All groups share one centre, and each spreads out both ways along 10 directions, with some noise.
Known rows, each followed by its group:
[  2 -10  31 -13 -51 -22  -2   8 -38 -30   2  10  28  27  28 -13 -28] -> Z130
[ 19   1  -7   2 -11   9  16  -6  10  -4  -7  15 -31 -12   7  15 -35] -> Z939
[ 11   4   0 -23  17 -30  12   3  -9   4   5  39  -7   1  24  24  21] -> Z25
[ 25 -23 -25  -6   7 -14  -6 -10   0 -10  20  -5  -3 -16  11 -15  11] -> Z749
[ 14 -13   0 -17  12 -17 -25  30 -11  -6  22  -1  -1  -8  -3  19 -16] -> Z678
[-46  37  -3  11 -13  -5 -16 -42  -1  39   1  16   6  33  11  16   2] -> Z25
[ -3  29  -9 -31  -8 -13 -15   9 -23  17   8  16 -12  27  -1   9 -21] -> Z941
[ -4  10 -28  13  14  -1   2 -10  29  18  -6 -20 -16 -38 -15 -22  26] -> Z130
[ 21 -12  19 -21   2  -8   1   9 -10  -8  25 -21  10 -12  -9  28   5] -> Z678
[ -4  -7  -7  36  11   7  24  20  10 -22  12 -11   7 -10 -11 -42  22] -> Z221
[  8 -10   2 -16 -27  10 -35  -1  18  15   7 -10 -11  21   9  16 -11] -> Z749
[ 11  -7   2  -9   4 -43 -16 -15 -16  17  43  -8  26 -27   7  19  11] -> Z221
[ -9  13 -14  -5  23   2   4 -25  30   6  14  -6 -20  -3  -9  30  49] -> Z25
[ 10  -3  48 -16 -21  30  25  32  12  -8 -26   8   3  35   0  10   9] -> Z25
[ 13  -4  -6   6   1   0   3 -21 -19  -1   9  18 -11  -7  -3  -2 -19] -> Z25
[ -5   4  14  -4  -2   4 -24  12 -12  28   0  -6   8  19 -11   9  -7] -> Z130
[ 20 -15  -5  -2 -34   3 -32  15  -2   4  13   1 -10  11  14  -4 -58] -> Z749
[-20  32  -2 -25  22  -5  14  -5  -1  -9  -5  52 -20  10 -12  23  11] -> Z939
[  2  -8  -8   0   4   2  -5 -23   1  11   4  -7   4   7   5   4  16] -> Z749
[-16  38  -1  11 -20 -14  27 -28  -3  -1  17  -2  -7 -10  -4   6  -1] -> Z678
[-55  51  -2  44 -21  -5  32 -16   6  17   2 -12  33  22  18 -11 -10] -> Z221
[  7   4 -18 -16   6 -18 -18  25  -3  -2  26 -10   0  -3   2   9 -24] -> Z678
[  0  -2  13  25   2  23  27 -49 -14  -1   7 -13   8  -2 -19  13   9] -> Z25
[-11   5   6  11  -8  16   9   5  -7 -16  -5  -1  -7  23 -10 -17   8] -> Z749
[-14  -4  -1  32  -4  -9  -5 -22 -16  -6  -6  -8  -2 -11   4  -3  -3] -> Z941
[ -8  22  -5   9  12   0  15 -11  -2  30 -19  -1   5 -17  -5  -3 -11] -> Z939
[ 24 -25  -5   8 -10  -5  -3 -14   5  -8  37  11  -5  -5  18  15 -22] -> Z939
[ 12 -27  43  -6 -19  22   7  10  10 -51  36   4  10 -17 -43 -11  16] -> Z941
[  0  15  24  -2   7 -11  35 -17 -23  18 -19  42  22 -24  -1   0  -8] -> Z939
[-31   1  15  21 -15  -3 -23 -26 -28 -63   6  26 -37 -39 -41   6 -31] -> Z941
[-42  17  11 -16  -6 -25 -16   1   6 -24 -10  29  23 -13  16  25 -37] -> Z941
[-14  -5 -25  14  22 -17 -35  21   7  12  19  10   8  -1  11  -5 -16] -> Z678
[-23   9   3  27  -7   9  -5  12  -6 -36  38 -15 -11  17 -27  -5   8] -> Z749
[ 49 -13 -12  -8  -2 -15  -4   6 -44  37 -21  -3 -40   2  13 -14   9] -> Z941
[-14  -2 -15  15  26  -2   4 -28  27 -12   6  21 -16 -24   4  28   5] -> Z941
[-48   9  -3  28  10  23 -12 -12  19 -31   6  69 -22  27  -9   6 -19] -> Z678
[  6   5 -32  -5   9  20  24 -24   0  -5   3 -13   7  23   9   4 -22] -> Z749
[  1   6  -2 -34 -25  -7 -29  16  15  -9 -26  19 -22 -31 -11 -22 -32] -> Z130
[ 17  19  27  35 -11   1  61  -2 -24  34  10 -31  29 -11 -12 -25  27] -> Z678
[  9  29  12 -16 -10   0  45  17  -3  -1 -29   4 -14 -16 -10 -11   0] -> Z939
[-19  -6 -13   7  29  -8 -42   6  -4   3  14 -35   7  -4  -9  37  -5] -> Z221
[ -9  17   2 -12 -31  -7   3  -8  -6 -36  15  -2 -13   5  -4   6 -18] -> Z678
[ 18 -18   9 -25 -17 -13   6  16   5 -46  14  37  -3 -10  17  -2 -25] -> Z130
[ -9  -3 -22   3   4  -5  -3 -33  32  -7  -2  13 -11 -12  14  -3  20] -> Z678
[ 21   2 -35   0   6   0  13 -17   8  -6  14 -48 -25 -14  -8   1  26] -> Z130
[-15 -16  10  -9 -24  15 -47 -30  -9   2 -27 -27  -4  32   4  15   6] -> Z221
[-23  -3 -10  19  17  -9 -40  -5 -15  19 -12   6   7 -27 -13 -15 -25] -> Z25
[ 13   8   0 -12  -3  -3 -13  13   7  17   3   9 -24  -6  -1  23 -20] -> Z221
[-30 -25   4  16 -10  -8 -17 -43  10 -37 -38  36 -13 -20  19 -12  22] -> Z678
[ 14  17 -21 -26   3   2   8   9  19   2  34  -7 -17  22  -1  23   3] -> Z130
[-24  19 -10   1  20 -33   1  -3 -31  13 -10  77  10  10  28  -8 -23] -> Z25
[-31  56 -14 -21 -21  24  33  -1  41 -14  11 -27  13  43   4  19 -19] -> Z749
[  3  -3   0   3   3  -1  11  -2  -1 -21  23  -6  11  -2  -2  13  -9] -> Z25
[ -9  -8  -4 -13  14  29   4  -4   2 -17   2   2  19  44  -1   5  -4] -> Z678
[-19   1  -2   7  30  -8  -9   2 -14   5  -4  39  14 -12  -2  -1 -23] -> Z25
[-37   3   9  -9  -3 -24  -8  -7  42 -36   7  21  29 -37  14  22  -8] -> Z941
[ 11 -14  -8  19  10  -2  26 -12  -7 -25  38 -14   7  12  10  12  18] -> Z130
[  9 -10  15  -7  26  -8  16   5   2   0  -7   2   2 -13   2  17  45] -> Z25
[-24  32   0 -13  -3   0  17  21  22 -35   8  28 -25   7 -16  -4  10] -> Z749
[  0 -16  -4 -27  -8   5 -11 -22  18 -35   0   9 -11  11   7   9  19] -> Z221
[ -5  22   6  -8 -14 -26   5  -2 -22   8 -23   6  -6 -25   5   1 -17] -> Z939
[ 39  10 -25 -14  -9  -1  40  22   8  -8   0  30 -34 -18   9 -19 -47] -> Z939
[ 19  -7 -16 -33  14 -56  -8   7 -14 -21  49  13  17 -37  14  14  -6] -> Z221
[  8  -9   7 -20 -27  11  -6 -10   8  -8   9 -12   5  27  11  13  -6] -> Z221
[-17   9  16 -31 -28 -17 -46 -23 -19  14 -24 -14   6 -11  -6  16 -17] -> Z130
[ 24  -3 -10 -42 -31  23  -5 -16  20 -40  44 -48 -11  20 -18  29 -11] -> Z130
[ -6  -4   4  -6 -17 -12 -21  12  -5 -29   8 -11 -18  22   7   6  26] -> Z939
[ 15  10  -9 -24   8 -13   6  22   5  -8   9  16 -11 -19  -5   4 -14] -> Z939
[-27 -12 -31  -8  35  21 -21 -18  27 -13 -20  49  -9  28  11   3  -3] -> Z678
[ -1 -12  -8  13  22   6  10  -8  14 -17  -3  21 -12 -10   7  20  -6] -> Z941
[  6  -5   3   7   2  -6  -4 -13 -22  15  -1  -6   1   6   6  15   0] -> Z941
[ 14 -35   5  18   0 -22 -10  -8   0  -6  -3 -24  11 -31  27  15   3] -> Z941
[  1  -8  12   7   1  -4 -14   3 -16 -10   9   5  -8 -20 -27 -12  11] -> Z941
[  6   9  -2   8  19  10  23 -13   6  26  -9  14  -3  -7  -5  12   5] -> Z939
[ -9   1   8  13 -20   2  -1   2 -27 -20  11   4  20   1  -2  -7 -59] -> Z25
[  5  17  -2  16 -25 -20  19  -2  29   8  37   0  -9 -28   2 -19  22] -> Z221
[ -3  44 -12  -8  11  -6  42 -12  12  14  10   6  -6  -3  -2  15  14] -> Z939
[-10  11  17   8 -21  17  20   0  24   6  16 -18  31  19   1   1   2] -> Z749
[ -7  -7   9  11  26  14  17 -13  16   5  -5  25  11  -5  -6  10  24] -> Z941
[  0  14 -17 -10  -2  15  22 -32  -6  26 -35   8  13  24  26   0 -31] -> Z749
[-25  10 -12  19  18 -19  15  14  23 -21  -2   3   0 -27   8 -11  22] -> Z221
[ 21 -15   8  -9  10  26 -19  13  -6  18  -6  11 -27  11 -21  17 -16] -> Z221
[ -3  -8 -27   6   0 -34 -26   1  11 -18 -11   2 -19 -71   2 -27 -12] -> Z130
[-21  24 -15  -2 -34  10 -13 -24  11  10  -1  -4  -2  37  16  -3 -25] -> Z749
[ 12   9 -28  -1 -10  -6  17  31   5 -15  23 -12  -2  20  10 -48   8] -> Z939
[ -4  17 -24   3   8 -10   0  17  14   9  16   4 -13   1   1  -8  -1] -> Z130
[  4 -46  16   1   2   0 -44  21   2 -25   9   2  10   4   3   1   2] -> Z678
[-16  24 -21   8   6   6  12 -20  26  16   7  -5  -9  -2  -6  -6  18] -> Z130
[-23   0  -6  -8  24  10 -13  -5 -25 -17 -23  14   7  27   2  14 -21] -> Z221
[-21   1  -5  11   2  -8 -13  23   0 -17  15  -6  27  -6   2 -16 -31] -> Z25
[ 47 -63  -6  17 -19  -8 -37   7 -11  -7  24  25 -23 -19   7 -43  -6] -> Z749

New rows. What belongs after each?
[  2 -11 -14   4 -22   4 -28  15   3 -24 -22  -9 -43  -7  -8 -35  -1] -> Z221
[ 41  -8  16 -33 -23  -2  -2  25 -11  24  22 -57  13  33   5  12  26] -> Z130
[-23  12  -6   2   8   3  -9 -34  16   5  11  -1   3  -9 -11  23   5] -> Z130
[-12  22 -49 -20   0 -49   9 -49  19  10  12 -28  34 -26  39 -11  30] -> Z749
[ 28  -7 -28 -10   1   7 -10  26  28  -9   5 -19 -49  -5   3  13 -13] -> Z939
[ 21  -8  -6 -24   9  15  -2  11  10  -3   8 -24  -3  15  -1  30 -10] -> Z749
[-10  10  -9   3 -10  -6   3   0  -3  -7  23  26  13  20  13  -8 -28] -> Z25
[ 10  -1 -37 -20  -1  -9  -6 -33   2  17  -9  14  -6   3  29  -2 -22] -> Z749
[ -5  18  -3  -5 -11 -12  22  -2 -12 -18   7  28 -10  21  13 -12   7] -> Z939
[ 18 -14   3 -14  20 -11  14   7   9 -12  55  14  21   6  -1  13  37] -> Z939
[ 24  -2   3 -13  33  14  15  -3  -9  29 -16   6 -21   7 -15  23  31] -> Z130
[  8  45 -18 -41  -2  23  24  -8  21  40  44  13   5  71  -6  14  19] -> Z941
[  3   0 -16 -12  16 -10 -21  29   5 -22  33  28 -22  -3  -4  24 -39] -> Z130
[ 14  -2  13  -9  -1  10  -6 -17   7  29  32  -6  12  13  -6  41  -2] -> Z221
[-11   5   2  27  -1   6  -1   7 -26 -18  -2  52 -29   6 -13 -19 -31] -> Z749
[ 23  -2  12 -43 -10 -14 -21   4 -18   6  13 -19  -2  11   3  40  -3] -> Z130
[  9  27  -2 -26   6 -11  32  27  -9  -9 -18  27 -18  -3  -4 -17  11] -> Z939
[ 15   1 -14  -1  -4   6  15  10  -3 -10  -4  11 -20  15   9 -11 -19] -> Z941
[-25  16 -19  18   3  22  13 -45  -9   4  -9  19  -7  35   2  -9   2] -> Z749
[-30  15   6  39 -25 -21  -5 -39  19  21  12 -27  12 -19   5 -15  51] -> Z221
[ 16   5 -21  -5   4   2  13 -36   9  11  16   1 -23  13  14  37   6] -> Z941
[ 18  -4 -15   2 -33 -23  14   4  -5 -41  53 -46  14  -2  16 -11 -12] -> Z25
[ 43 -25  -6 -12  19  16  21  19  -3  -8  10   7   3  -3   1  11 -43] -> Z749
[ 35 -22  -3 -44  -4 -28 -12  25  -8 -27  16  10  -2 -17  16  10 -20] -> Z221
[ 1  7  0 -6 -2 -7 18  2  0 -8 -2 26 -1  0  8 -9 -5] -> Z221
[-16  18 -11  -8  16 -20 -12  12 -11  21 -16  21   6   6  16   9 -20] -> Z941
[ -8  -8   7  13 -30 -21 -11 -12 -34 -28 -20  -6  -5 -10  24   6 -43] -> Z941
[ -3  11 -10  15 -20 -24  38  -8  -9 -12 -33  24  -3 -17  30 -59  13] -> Z130
[  1 -20 -10   1   6 -21 -19  33 -33 -33   2 -27  22  -6   9 -24 -20] -> Z221
[-18  32  14 -19 -22 -18  10   1   2 -16   6 -27   1 -12 -10  16  15] -> Z939
[ 20 -26  21  21   9   3   3  26 -37 -10 -15  24 -10  -8 -12 -24  -4] -> Z749
[ -1   5   7 -10 -19  -1  11  19  -7 -31  -3  12 -12  14   1 -22   3] -> Z939
[ 15 -12 -15 -26  10 -22 -14  31  -3 -27  29  20 -23  17  11  -1  23] -> Z939
[ 35 -11   0 -24  17  -5  15  38   5  -8   5  11  -5 -22  -9  -9   2] -> Z939
[ 19   9  -5 -26 -28 -35  10  23  -4 -14  21   9   8 -12  27  -6 -32] -> Z221
[-27  21 -16 -16  -8  -3  15 -27  13 -38   2  23   7  24  17   6  -7] -> Z221
[-10  -8   9   6 -11 -14 -34 -19 -10   5  -6  -2  -3 -18   4  29 -23] -> Z939
[-18  26 -13  -1  -4 -31  14 -29 -10  -1  43  29  17  14  20   9   2] -> Z939
[ -6  -8   5  37   1  10   4 -27 -16  10   7 -18   6   4  -8  -5  22] -> Z941
[ 15  -9   3 -21   1   0   8   2 -13 -12 -22  10  -4   0   4  -4   0] -> Z678
[-27 -12  17  20  30   1 -42   6 -10  41 -19  26  33 -10  -9  -4 -10] -> Z25
[  4   1 -11  26  14   6  21   5   9  10 -29  10 -11 -25  -6 -47  25] -> Z130
[ 18  -2  17 -27  -2   5  -1  19 -13   3  10  14  -1  31   1  25  -6] -> Z130
[-12  10  20  -4 -16 -25 -10 -23 -12   5   5 -11  11 -27   1  36 -10] -> Z939
[ 34 -27  -2  -9 -12   6  -2  -6  21  24  18  -1  22  -1  21   9 -31] -> Z749
[-21  17 -24  19   2   4  11 -15 -37 -23 -16   6 -18  22  -4 -32  -9] -> Z749
[-11   0  -3  38  19  26   1 -12   1   6  35 -18   5  10 -36 -13  30] -> Z941
[ -7  -1  10  -2 -20 -13  -1  -8   9  -2  -5   8  14 -19   9 -23   5] -> Z130
[-31  27 -16  15 -35 -15  13 -22  31 -10  27  17  11  -1  15 -37   6] -> Z749
[ 20 -22  13 -15   8 -11 -11  22  -8  -9   0   9 -13  -4   3   7  26] -> Z939
[-16   3   8  26  12 -25 -16 -20 -33  26  -7  54   0 -23   7   4 -26] -> Z749
[ -9  24 -12 -27   2 -24   7  -7  12   7 -15  12   5 -13  18   7   1] -> Z749
[ 14 -22   5   7 -17   0  -1   2   8 -20  33 -21   5  11   6  -1  16] -> Z939
[ 22 -10 -15  -8  38  35  34   7  -8 -33  -5  28 -30  17 -24   0   4] -> Z749
[ -7  21  -6  -1  36 -41  -5 -11 -11  38  39  19  20 -29   0  49  -4] -> Z221
[-13   5   0  -5 -36  10 -39  17  30  12  22 -22   2  24  -2  -4 -21] -> Z25
[-23  28  -5  -2  18   4 -14  11  20  38  -1  32  -4   6 -10   7  -3] -> Z130
[ -9  25 -12 -11  27 -12  38   8 -14 -27 -10  -7   6  -9  -5  -1  12] -> Z749
[-35   0 -22 -21 -20 -15 -61 -35  25 -19  16  -5 -10  15  18  29  -3] -> Z678
[ -7 -23  -8  -3  -2 -22 -28  -8   4 -28  -7   5  -6 -21  18  -1  -1] -> Z678
[ 15   1 -28 -12   3 -14   7   9  11 -22  51  12 -22  24  18   9  18] -> Z939
[ -7  -6   8   3 -26 -14 -12   2   1 -37  18  -9   5 -20  -4 -10 -13] -> Z941
[  3   9 -26   7  10  -8   7   4   9  15  15 -17 -12  16  13  -4  29] -> Z939
[ 16  16 -17  -9   6   1  19  11  10   9  -1   9 -12 -25  -6  -4 -31] -> Z939
[-18  23  42   4  -7   4  51  19  18  -2 -17   7  35  -4  -4 -20  38] -> Z749
[ 35 -39  -8   0  19 -20 -17   8 -28   2  10 -14   4 -27   6   3  -7] -> Z749
[  3 -12 -15  36 -26  10   1 -35   8   1  32   1  14  -2  16  -6 -59] -> Z939
[ -5  -7 -26  20   8   7 -20 -24  -6  13  34  35   5   0  -9 -17 -46] -> Z25
[ -1   6  26  -1 -28  11   2  13  55  11  38  48   5   1   0  17 -23] -> Z749
[ 11  -3 -14  -8  -2  -8   9 -12  -9 -25  38  17   4   1  -6 -17  -1] -> Z221
[-47  -7 -25  14  51 -12 -34 -32  17  -7   5  31   9  -7  11  38   2] -> Z678
[ -4  11  -2   5  10 -11  10  -1  -5   0   4  44  -3 -14   2   4 -31] -> Z749
[  5  -6   0 -32  23 -12  -3  -7  -6  -7  16  23  17   2   8  41 -12] -> Z221
[-30  21 -12  18  -5 -19  16 -12  -4   3  41  33  46  44  34 -13  -7] -> Z25
[-44  26 -19  17  -6  -6   4   2  25 -31 -12 -12  -3   2  16 -11   1] -> Z221
[ -7   7 -17  -1   1 -21  -4  -3  24  10   4   0   1 -21  14 -11  21] -> Z941
[-16   4  -5  13 -13 -17   2   8  -9 -16 -14  -7   5  -9  14 -31   2] -> Z221
[ 26 -27 -13 -20  -8 -33 -26  17 -15 -33  25 -13  -3 -25   3 -19  -3] -> Z221
[  3  14 -26   7  10  12   2 -15   4  -5  33   8 -41   6 -28   4   6] -> Z941
[ -1  12 -23  20  27  -4  -1   8 -14  24  -1 -15 -20   2  -8  -1   9] -> Z130
[-10  -3  13 -19  -4  12 -22 -17   9  -5 -17  17  -2 -18 -20  10 -14] -> Z130
[-32 -14  30  19   3   1   5 -11   9 -36 -13  21  34 -17   8  21 -16] -> Z941
[ 16  -1  29   0  -6  33  40 -25  -4   9  -2  35  -3  34  -4  15  12] -> Z25
[ -8  22 -28 -12   1 -12  24 -13   5 -16   4 -32  15   1  11 -11  15] -> Z749
[  6  -7  17  -5  17  14  -8  -1  -5   7 -37   5 -23 -24 -27  17   3] -> Z25
[  0   7 -17   4  18  24  36 -13  11 -21  15   4   2  18  -9  -1   6] -> Z749
[  4 -10  -3  22 -18 -13 -36  28  40   6  -5 -39 -45 -43 -10 -13  28] -> Z221
[-36  30  19  14  -5   4   5   6  15  -9  24  30  -3   5 -19  14   5] -> Z749
[-11 -16 -10  20   9 -45 -48 -32 -26  16  22   2   2 -30   8   0  23] -> Z749
[ 12 -27  15 -37  -3  19  -2 -48 -33 -21   1  26  24  45   2  10   4] -> Z221
[-31  30   2  -3  19  14 -22  -3 -17 -13  38  27 -21   9 -61  17 -12] -> Z941
[ -6  -1  22 -31 -41   6 -40  11   2  -8  16 -14  16  18 -11   9 -37] -> Z130
[ 16 -12 -16  -8  34 -38   0  -6 -31   1 -10  28  -4 -45  11  -3   2] -> Z749
[ 20 -23 -14   3 -14  -7 -15 -22   2  18   4   5   8  -1  23 -19 -10] -> Z749
[ -1  -8   0   0  28  11  -1  -2  14   2   5  39 -10   0  -9  18   6] -> Z678
[-17   3  11   6 -22 -30 -20   3 -18  11 -29 -20  14  -9  26  -8  -4] -> Z221
[  9  -2 -11   2  10  -9 -10  -6   9  20  14 -17  -6 -13   3  23   6] -> Z939
